Each cloud of rows lies close to a flat space through zero, with a little noise off it, and is much wider in some directions of that space than in others. After each cloud: how many dimensions does that space have?

[[  1   5 -19 -31 -18 -28  -7   2   9 -43  -8 -22 -41   9 -14   9  -4 -22
   -9   2]
 [ 15 -10   3 -26 -18   3   0  -1  19  -2  -5   5 -12   0 -11  -2  -4   4
   22  -6]
 [ 36 -22 -18  -5  12 -17   8 -75 -45  21  29  16  14  32  33  30  15 -19
   11  -4]
 [ 15 -14   1  31  -4   8 -18  18  11 -18   5  -4  -6   8 -24  -4 -18  -3
  -16  31]
 [-26 -20 -26  -4 -59  15  32  -4  15 -11 -12  -6 -18 -46  11  10  16   6
  -26 -44]
 [-17  15  24 -19  16   4  -7  -4   1  12   0 -22   3   0  22  11  11  12
   -6 -23]
 [ 31  22  17 -20  36  -3   2 -28 -28  26  -8  -1   3  11   1  16  30   4
    5  28]
 [  2 -17 -44 -20 -10 -12  11 -18   4  11   6   0   4 -17  23   3  20  -6
    3 -30]
 [ 11  28  14  12  24  24  -1 -10  -2   0 -35  27   8 -11  16  -4  -5 -10
   -4   0]
 [ -7  18  21 -84  25  22  40 -51 -19  12  -4 -21 -19  44  55 -17 -21   2
  -42  23]
 [ 18   1 -14  19 -11  -8  21  17  14 -24 -15   3   8 -18   8 -18  28   0
   15  14]
 [-17 -14   0  19  15  11   3  49   1  11 -43  22  11   4 -12  -5  -6   2
   23  20]
 [ -7   3 -10  25  -7  32 -15  -8  19 -30   7  -7   2 -39  -8 -16  31  57
    8  27]
 [ 21 -24 -41  18 -17   8  23 -13  -1 -21   3 -17  13 -10   7 -10  19  14
  -26  12]
 [ 24  -5  60 -18  49   3 -53  -4   1 -10  18  18  23  -2  27   2  20  -5
   57   3]
 [ -8 -32   9 -43 -29  -6   1  36  57 -38 -44   1 -33   6   5 -13  -9  23
    3  17]
 [  4  20   7  25  15  -1  11 -21 -16   6  -2  -7  39 -24  12   1  35  27
  -17  -7]
 [ 30  20   3   7   2  -6  38 -20 -12   9  16 -11   2  20  29 -10  15 -18
   -5  19]
 [-11   7  46 -17   9  31  38 -30 -15   0   6 -46  41  36  20 -13   0  32
   15  10]
 [ 19  -3   9 -12  19 -27 -13  30  27  26  -5  23 -25  29  51   2 -12 -31
    0 -17]
 [ 21 -26   7  48  11   5 -43 -11   4  -3  38 -17  30  20 -13  16   3  -8
   40  16]
 [ 22   3   0  15  -5  -9 -19  18  18 -17  -8  -7  -3  -2 -12  10   5  -2
   15 -30]
 [ -2 -15   0  44  16  29  12  29 -53  37  -3   5   3  10 -16  26   9  15
   -3  -8]]
 : 17

[[ 11 -37  32  32  51   3   1 -15  14  18 -19  19  22 -26 -21  34  15  79
   -7  -6]
 [ -6 -24  -2  17  -4   1 -17  18 -15   5  11   2   3   0   4  11  20  30
  -16 -18]
 [-30  22   3   7  15   6  14  -3   4  -9   2   6 -16  19 -13   1 -23 -43
    7  12]
 [ 29  27  -6 -12 -22 -21  11  -2   4  15 -15 -18   2  -1  27 -26   7 -16
    1   1]
 [ 15  11  -4  18   9 -11   8   7  25   9 -13  -6   8  -2 -22  18  37  35
   -8  -4]
 [ 28  20  -7 -17  13 -10   2  -9   7  -4  -5 -13  -3  11  -8 -28 -31  17
    5  13]
 [ 30  27   6 -14 -25 -15  30 -23  32  26 -34 -21  22 -24  17  -5  33 -28
   20   8]
 [  5  48 -28 -52 -44 -17  -3   4 -29 -22   4  -6 -30  20  45 -53 -63 -74
    8  19]
 [-25 -15   6   7  -8  15  -2   3  -3  -7   0  17   4 -11  -4  31  18 -10
   -1  -4]
 [ 22  13 -16 -31 -40 -20 -16  10 -23  -2 -10   5  -6 -10  41 -17  -5  -1
   -8  -1]
 [ 69  51 -23 -32 -61 -46  15   4  30  26 -51 -22  21 -32  40 -14  57   7
   -1   3]
 [ 41  35   6  -7   5 -20  32 -24  35  27 -31 -23  13  -9   2 -18  12  -5
   15  12]
 [ -8  -1 -19 -17   0   4 -16  12  -5 -33   4  19  -8   1 -30  20 -15  25
   -6   8]
 [-32  10   3   8 -27  -5   4  12 -29  10  10   0 -16   8  54 -13  -2 -68
   -8 -11]
 [ 20  15  -4 -16   9  -6  10 -12  19  -7 -19   6   2  -9 -11   0 -13  10
    8  15]
 [ 33   8  13 -12 -36 -11  20 -16   3  35 -13 -32  18 -14  53 -38  19 -43
   11  -5]
 [-44 -47  -1  21  10  27 -27  20 -24 -21  39  20  -5  11 -21  26  -1  18
  -13 -15]
 [ -7 -14  18  18  40   9   4 -12  -3   5  11   1  -4  11 -15  -8 -27  15
    0   4]
 [  5  17  -2  -7 -43 -11  10   2   2  13 -15  -7   6 -14  38   1  35 -43
    5  -3]
 [-12 -28   0  14 -33   1 -19  21 -14   8  -2  15  16 -23  22  34  53  16
  -17 -22]
 [ 52  47 -24 -43 -23 -24  10  -8   7  -1  -8 -33  -1  12  13 -58 -30 -19
   16  17]
 [-25  23 -17  -2 -17   1   2  17 -20  -7  29 -18 -27  36  15 -25 -18 -65
   -2   1]
 [-60 -63  29  38  53  43 -16  -1 -30 -10  45  19 -10  19 -26  18 -33   8
   -8 -13]]
 : 7

[[ 34  -3  -5 -17   6  66  43 -42  -9 -17  18   5  11  -7  33  -5 -39  29
  -13  -7]
 [ 15  14  -6 -45   9  31   3 -14  -9 -19  -4  -9  24 -13  -3  -6 -19  50
   -6 -20]
 [-12 -20  27  -1  -6   5  -2 -12  -4 -31  21  -3  36  -5   4  12 -35  29
   -5   1]
 [-51  -4  -9  47  -6 -40  -4 -24  20 -24   9  29  14  -9 -21  44   1   6
   37  40]
 [ 15 -26 -22 -13  16  29  37   0   8  -5   1  -4   3 -11  23 -18  -5 -32
  -15  -8]
 [ 17   4  33  -4   1  25   4 -19   3   1   0 -10   1  21  33  -5   5   9
   -9 -18]
 [ -6   7  20  28 -21  -2 -13 -17  -2   7   7   5  -3  21   2  14  -1   6
    3   6]
 [ -9 -27 -13 -11  37 -18  15  37 -17 -38  21   2  13 -55 -12   3 -28   9
    9  28]
 [-22   2 -18  -5 -22 -22 -18   8  24  10 -20  -8  -2  16 -33  -2  19 -14
   -4 -10]
 [-20  11 -15   0   0 -26  13  -3  46 -11  -2   5 -28   9  -8   6  30  -1
   15  13]
 [-13  23   2  26 -24 -31 -17  11  10   7  11  13 -36  15 -22   9   6   9
   13  23]
 [  2  35  40 -31 -27   9 -30 -42  43  23 -34 -23   4  67  11 -10  49  26
  -10 -57]
 [ -9  28  21  11 -34   2 -13 -34  10  -5  13  10  -1  27 -10  21 -14  51
    6   5]
 [  5   0  27 -13   3   2  -2  -4  18   3  -7 -17  -6  25  22  -9  25  -4
   -7 -20]
 [ 27  12   1  -7 -22  32  26 -10  12   9  19   1 -32  28  21 -17 -10   6
  -16  -3]
 [ 12 -11 -10  13  15  20  63  -1   6 -33  49  19 -28 -17  34   0 -26   9
    8  41]
 [ 23  -5 -37 -40  -2   8  12  53 -10   6   5 -13 -21 -17 -22 -36 -21  -7
  -29  -5]
 [-59 -10  71  62  21 -61  -5 -33  49 -24   9   8   4  27  44  49  62 -19
   51  24]
 [-27 -26  34  28   3 -11   5 -31  18 -28  11   4  31   5  21  28   2   5
   13   8]
 [-46 -31 -13  32  22 -49   4   7  28 -17  -9  10  13 -20  -8  25  30 -42
   28  27]
 [-32  31   9  55 -10 -39 -28 -38  32  29 -29  20 -21  36   3  34  68 -25
   42  13]
 [-12 -24 -31 -15   0   8  47 -15  62 -13  -5  -5  -2  16  11  -9  22 -27
   -7  -9]
 [ -6 -21 -45 -24  32 -30  21  69  -2 -12   5  -7 -22 -42 -23 -21   6 -34
   -3  22]]
 : 8

[[  -5    9  -22   15   -2    1  -14   35   10  -33    7  -20   -1   28
   -31   16   14   -5    5   -7]
 [   8   -2  -28    5   -8  -10  -31   23   -4  -42    2  -19  -20   49
   -21   22   31   -6   -2  -13]
 [   0   -2   16  -14    1   -5    0   -8    6    6   -6    9   -1  -11
    17   -6   -6   -3   -1    2]
 [   7   14   -1   33  -15   13  -15   16   -7  -24   26  -25   19   18
   -26   -6   -1   16    6  -16]
 [ -10  -11   13  -19    5   17   35  -29   -1   36   -9   20    6  -48
    43  -26  -31    2    1    1]
 [ -14   14   32   26   -5   37   29  -29   -9   42   -4  -12   49  -48
     1  -44  -54    7   10    3]
 [ -23   22   23   72  -29   31   35  -26  -22   34   21  -49   71  -50
   -29  -47  -36   15   17   -8]
 [  21   -5  -26   -2   -2   -1  -39   25   -6  -42   -2  -25   -4   40
   -26   28   42  -15   -5   -8]
 [   0   -5   54  -34   17   10   63  -24    8   79  -29   45   11  -73
    76  -57  -40   25  -14   18]
 [  14  -11   -1  -51   20  -10   20   -1   17   18  -23   27  -34   -3
    52   -4   18    7  -14    3]
 [  14   -9  -23   -5    7  -16  -24   21    7  -50   17  -15   -7   26
   -19   35   17   -9   24   -6]
 [   0   19    1    2   -1   13    6   -8  -18   13  -10    8   -3   -9
    13   -3  -23    6   10    2]
 [   4   -4    3  -25   13   -1  -14   12    4    0  -14   19  -11   11
     6    8    1    5   -7    2]
 [  -1  -14  -24  -25   12  -19  -18   21  -12  -32   -8   21  -45   33
     8   21   15  -19    5    9]
 [ -16   10   19   22  -16   20   35  -22    1   51    1    0   22  -44
     6  -39  -15   13   14    9]
 [  -7    2   10  -17   10    4    5   -8   -2   22  -17   20   -6  -13
    35   -3   -1    9   -7    0]
 [   8   19  -24   10   -9   -1  -54   26  -11  -44   12  -18   -2   29
   -40   38   15  -14   -5  -13]
 [  -8   11   22   58  -23   30   18  -20   -6   19   20  -30   38  -42
   -24  -42  -31   12    3    3]
 [  14   -7   -8  -21   22  -14   -4   12   -8   -3  -12   17  -41   13
    23   10   18   -2   -5    4]
 [ -27   11   28   34  -26   18   27  -37  -13   43    3  -25   47  -58
     0  -36  -47   23   20   -7]
 [  39  -34  -33  -65   32  -22   -9   22   20  -11  -26   40  -74   32
    22   23   23  -15    0    8]
 [  -6    2   21   -8   -3    6   19   -9   -4   18    0    8    1  -18
     8  -26   -7   10   -4    4]
 [ -47   26   72   68  -41   51   73  -59  -13   97   16  -27   84 -109
     7  -85  -79   38   16   -7]]
 : 2

[[   5  -31  -28    9  -52   22  -24    5   -4   19  -20   -7  -35    2
    30  -14    1   16  -19  -20]
 [ -39   29  -36  -39   61    1   27   87   48  -40  -11   34    2   14
    10   -1  -15    6    7   -4]
 [  44    7    5   21   16  -21  -28  -19  -14   40   33   -3   19   14
   -17   18   20    5   -2   55]
 [ -25  -16   -8  -17  -30   28    8  -64   24   22  -36  -49  -51   12
    30   12    8   46  -60   -3]
 [  45  -31   42   18   -9  -29  -61  -11  -18   12   32   -1    4   10
   -13  -20   25   16   22   22]
 [ -39   -3  -10    5   -7    2   26   -4  -39  -18  -20  -50  -27  -69
     5   -9  -50  -39  -17  -33]
 [   2   -2  -15  -24  -17  -24   -2  -37   -4    4   40  -22    1   -7
     4  -19  -37   19  -20    4]
 [  10  -25   -4   27   59  -43  -39    3    5   27   28  -53   12  -28
    10  -11   20   -9   -6  -22]
 [ -34   13  -15  -59  -26  -24   14   29   69  -13   45   33   33    1
    57  -15  -12   17    0   24]
 [  63   34  -19   84 -102   19  -30  -14  -82    7   -8   26  -36   39
   -13   28   40    7    1   62]
 [  22  -17  -39   -5   26  -40   18  -15   42   55   42  -26   30   13
    -8  -31   24   -7    5  -17]
 [ -51  -30   -1   33  -22   -3   34    6   27  -12  -53   26  -36  -40
   -13    6  -16  -59    3  -44]
 [  22  -44   16  -15  -60   36    8  -58  -22   -5  -15  -23  -30   -1
    -2  -30  -60   30  -19  -61]
 [  11   -1   64    7    2   -3    8  -31  -32  -11    3  -56    3  -34
    13   -8    7   -8    6   -6]
 [ -54   41  -55  -18   -1   12   31  -23    5  -29   20   52   73    1
    -3   20  -22  -21   21  -71]
 [   6   14  -15   -3   -4    6  -30  -75  -61   32   24  -36   27    2
   -22   11   13    4  -13   12]
 [ -20   20    4    2   61  -32    8  -46   27   24   48   23   94  -26
   -20   39  -11  -35   12  -23]
 [ -14  -11  -37  -31  -76   19   44   10   65   -8  -16   33  -37   26
    33  -19  -25   28  -21  -15]
 [ -30   60   -3    4   26  -46   20   23  -14  -62   21    8   -9    2
   -25    2   18  -19   28   49]
 [  28    4   20    3    1   22   33  -33  -36    2  -38  -83  -80    4
   -19   -3   -6   27  -41   32]
 [   3  -33   12   35  -24  -25   -8  -26    0   20   -3  -21  -27  -41
     7    2  -17  -20  -18   -5]
 [ -27   -2   -3   13   54    1  -12   17  -20  -22  -45  -21  -57  -16
   -30   17  -10   -4  -19    8]
 [   6  -24   34  -63  -40   52   34   50    6   27  -31   48   20   24
   -19  -43   23  -30   42   33]]
 : 13

[[ 25  11   4   9 -16   0 -11 -18  20   4   2  43 -33   5  -6  30 -11  29
  -27   2]
 [  6  -1   5   6 -10   5  -6 -14   8   8   7  35 -30  13  -4  15  -3   8
  -14   0]
 [ 31  15  13   2 -22  -1   6 -17  27   8  14  25 -32   4   6  23  -9  41
  -41   1]
 [ 21   9   8   0 -14  -2   6 -13  17   0   7  16 -24   9   7  15  -6  20
  -22  -9]
 [-29 -14  -8  10   4   2 -12  -4  -6   2 -14  -4   6  -6  -6  -1   3 -21
   22   9]
 [-19  -8  -4  -2   9   7  -2   2 -16  -8  -8 -19  14  -5   2  -9   7 -17
   26   2]
 [  6  -2  -2  12 -28   5 -18 -39   7  13   0  62 -51   8 -18  42   4  25
   -6  10]
 [ 18  13   7   9 -16   2  -7 -16  20   2   2  27 -27   5   0  17 -10  18
  -11   0]
 [ 22  13   9  -3 -11  -5  12  12  21   9  11   7  -5  12   4   1 -18  23
  -27  -4]
 [  4  -3   1  19 -17   0 -11 -37   7  16  -2  54 -47   0 -21  28   6  10
    3  10]
 [  7  16   7 -24  26  -8  29  50  -9 -21   2 -75  63  -6  28 -44  -1  -4
  -16 -15]
 [ -2  -2   1  10 -16   4 -13 -31   4  14   2  50 -44   0 -20  25   3  10
    5  16]
 [ -7   2   0 -20  33   1  19  50 -13 -19   1 -69  59  -3  24 -42   3 -26
   -3 -15]
 [ 17  10   7  -8  -5  -2   9   0   6   4   4  -2   0   8   7  10  -3  10
  -19  -7]
 [ 22  10   7   8 -24   3 -10 -39  17  17   1  53 -49   0  -8  35   1  25
  -15   3]
 [ 28  16  14  -5 -11  -2   8  -3  20  10  13  11 -17  -3   8  11  -6  27
  -23   2]
 [ -1  -1  -1   2   3  -1   4  -3   2   1  -5   0  -2   5  -9  -7   3  -1
    8  -3]
 [-10   3  -1 -12  25  -5  17  32  -8 -16  -6 -50  46 -11   9 -29  -4 -12
    5  -7]
 [-10 -12  -4   4   3   8  -2   0  -5   5  -7   4  -6   1  -1  11   9 -11
    8   3]
 [-46 -30 -13  17  -9   1 -35 -44 -14   2 -19  51 -36  -2 -26  24  22 -22
   46  22]
 [-32 -21  -9  11   2   3 -19 -10 -23   0 -17   4   3   2 -18  -7   8 -23
   39  11]
 [  0   7   6   0  -2  -3   4   7  -1  -2   1  -8   9 -11   4  -3  -4  -5
   -2  -1]
 [-24  -3   2 -13  19  -1  10  27 -12 -12  -6 -32  36  -9   2 -29  -3 -21
   14  -5]]
 : 2

[[  3  13   6  -9 -14  -2   7 -12  -3  -9   9 -16 -23 -10  -9   0  -4  25
  -12  -1]
 [  6   6  10  16  16  -2  17   5  -3  14 -29  31 -14  -8   1  -8  20  -9
   11   2]
 [ -6 -26  -2 -35   0 -23  -2  28  -7 -32  43 -24  14  28  35  18 -24   8
  -29 -30]
 [ -5  14  11 -36  -6   1  24   4   1  -7 -66  13  -1  10   7 -34 -15 -39
    1  45]
 [  7  -7 -19  36  -7  10 -31 -23   3  12  30 -20  16 -17 -18  13  10   7
   12  -4]
 [ 27  14  19   0   7  17 -18   5   8  14 -17  16   8 -11 -19  -6   7  -3
    9  25]
 [ -2  21  11 -20 -22  -7   8  -5  -4 -10  -8  -3 -12  -1 -37  -3  -1  24
  -22 -12]
 [ 28  16  -1  18 -15  28  -7  -6   3  41 -44  35  -9  11   7 -18  25 -38
   46  28]
 [ -4 -15 -11  31  17   0 -13   3   3  13  36  -3  -2  -7   4  11  15  10
    3 -19]
 [-74 -23 -17  36   7 -17  13 -20  13 -22  20 -27  -5   2 -20  18  -8  14
  -11 -26]
 [-25  -7  -1  42  11 -31 -16  -4  -3  -7  35 -13  -1 -23 -61  25  20  34
  -13 -53]
 [  2  23  -6  49 -12  39  14 -41  13  43 -62  33 -10 -19 -38 -28  36 -17
   21  47]
 [-42   2   2  15 -14  12   6 -16  17  -6 -23  10  15  21 -38   8  -6  -4
    2  -1]
 [  0  26  13 -42 -48   6  26 -22  -1 -24 -45  -8 -17  17 -12 -10 -18   4
  -14  27]
 [ 27  13  -1 -20  -8   8 -14  13  -5  17  15   2  -7  -1  -3 -14   4   6
    1   1]
 [-32 -21 -23  13   7  -3   0  12   3  13   8   7  14  18   0  -7   5 -23
    1 -16]
 [-45 -17 -13  54  17   3  37 -28  11   3 -12   8 -26  -2  18   7  17  -2
    5   0]
 [-43 -10   0  14   3 -23   6  -7   2 -26  18 -16   5   1 -29  23  -7  24
  -19 -36]
 [ 15  -2  -3 -18  -4  -9   6  10 -11  -2  -6   7   5   7  19  -3  -2 -12
    1  -9]
 [-32  11  27 -22   5 -27  48   1   0 -40   6 -11 -61   3  11   9 -12  46
  -31 -20]
 [ 18   4  -3 -53 -12 -26  -6  16 -19 -23  28 -32   1  -5   4  -6 -19  16
  -29 -17]
 [  1  16   8 -35  -6  28  13  -6   7  -7 -18   8   5  15  28  -4 -34  -1
   12  33]
 [-28  -5   1  23  17  -7 -11   2   3  -4  39   6  26  -7 -46  29   0  40
  -14 -50]]
 : 11
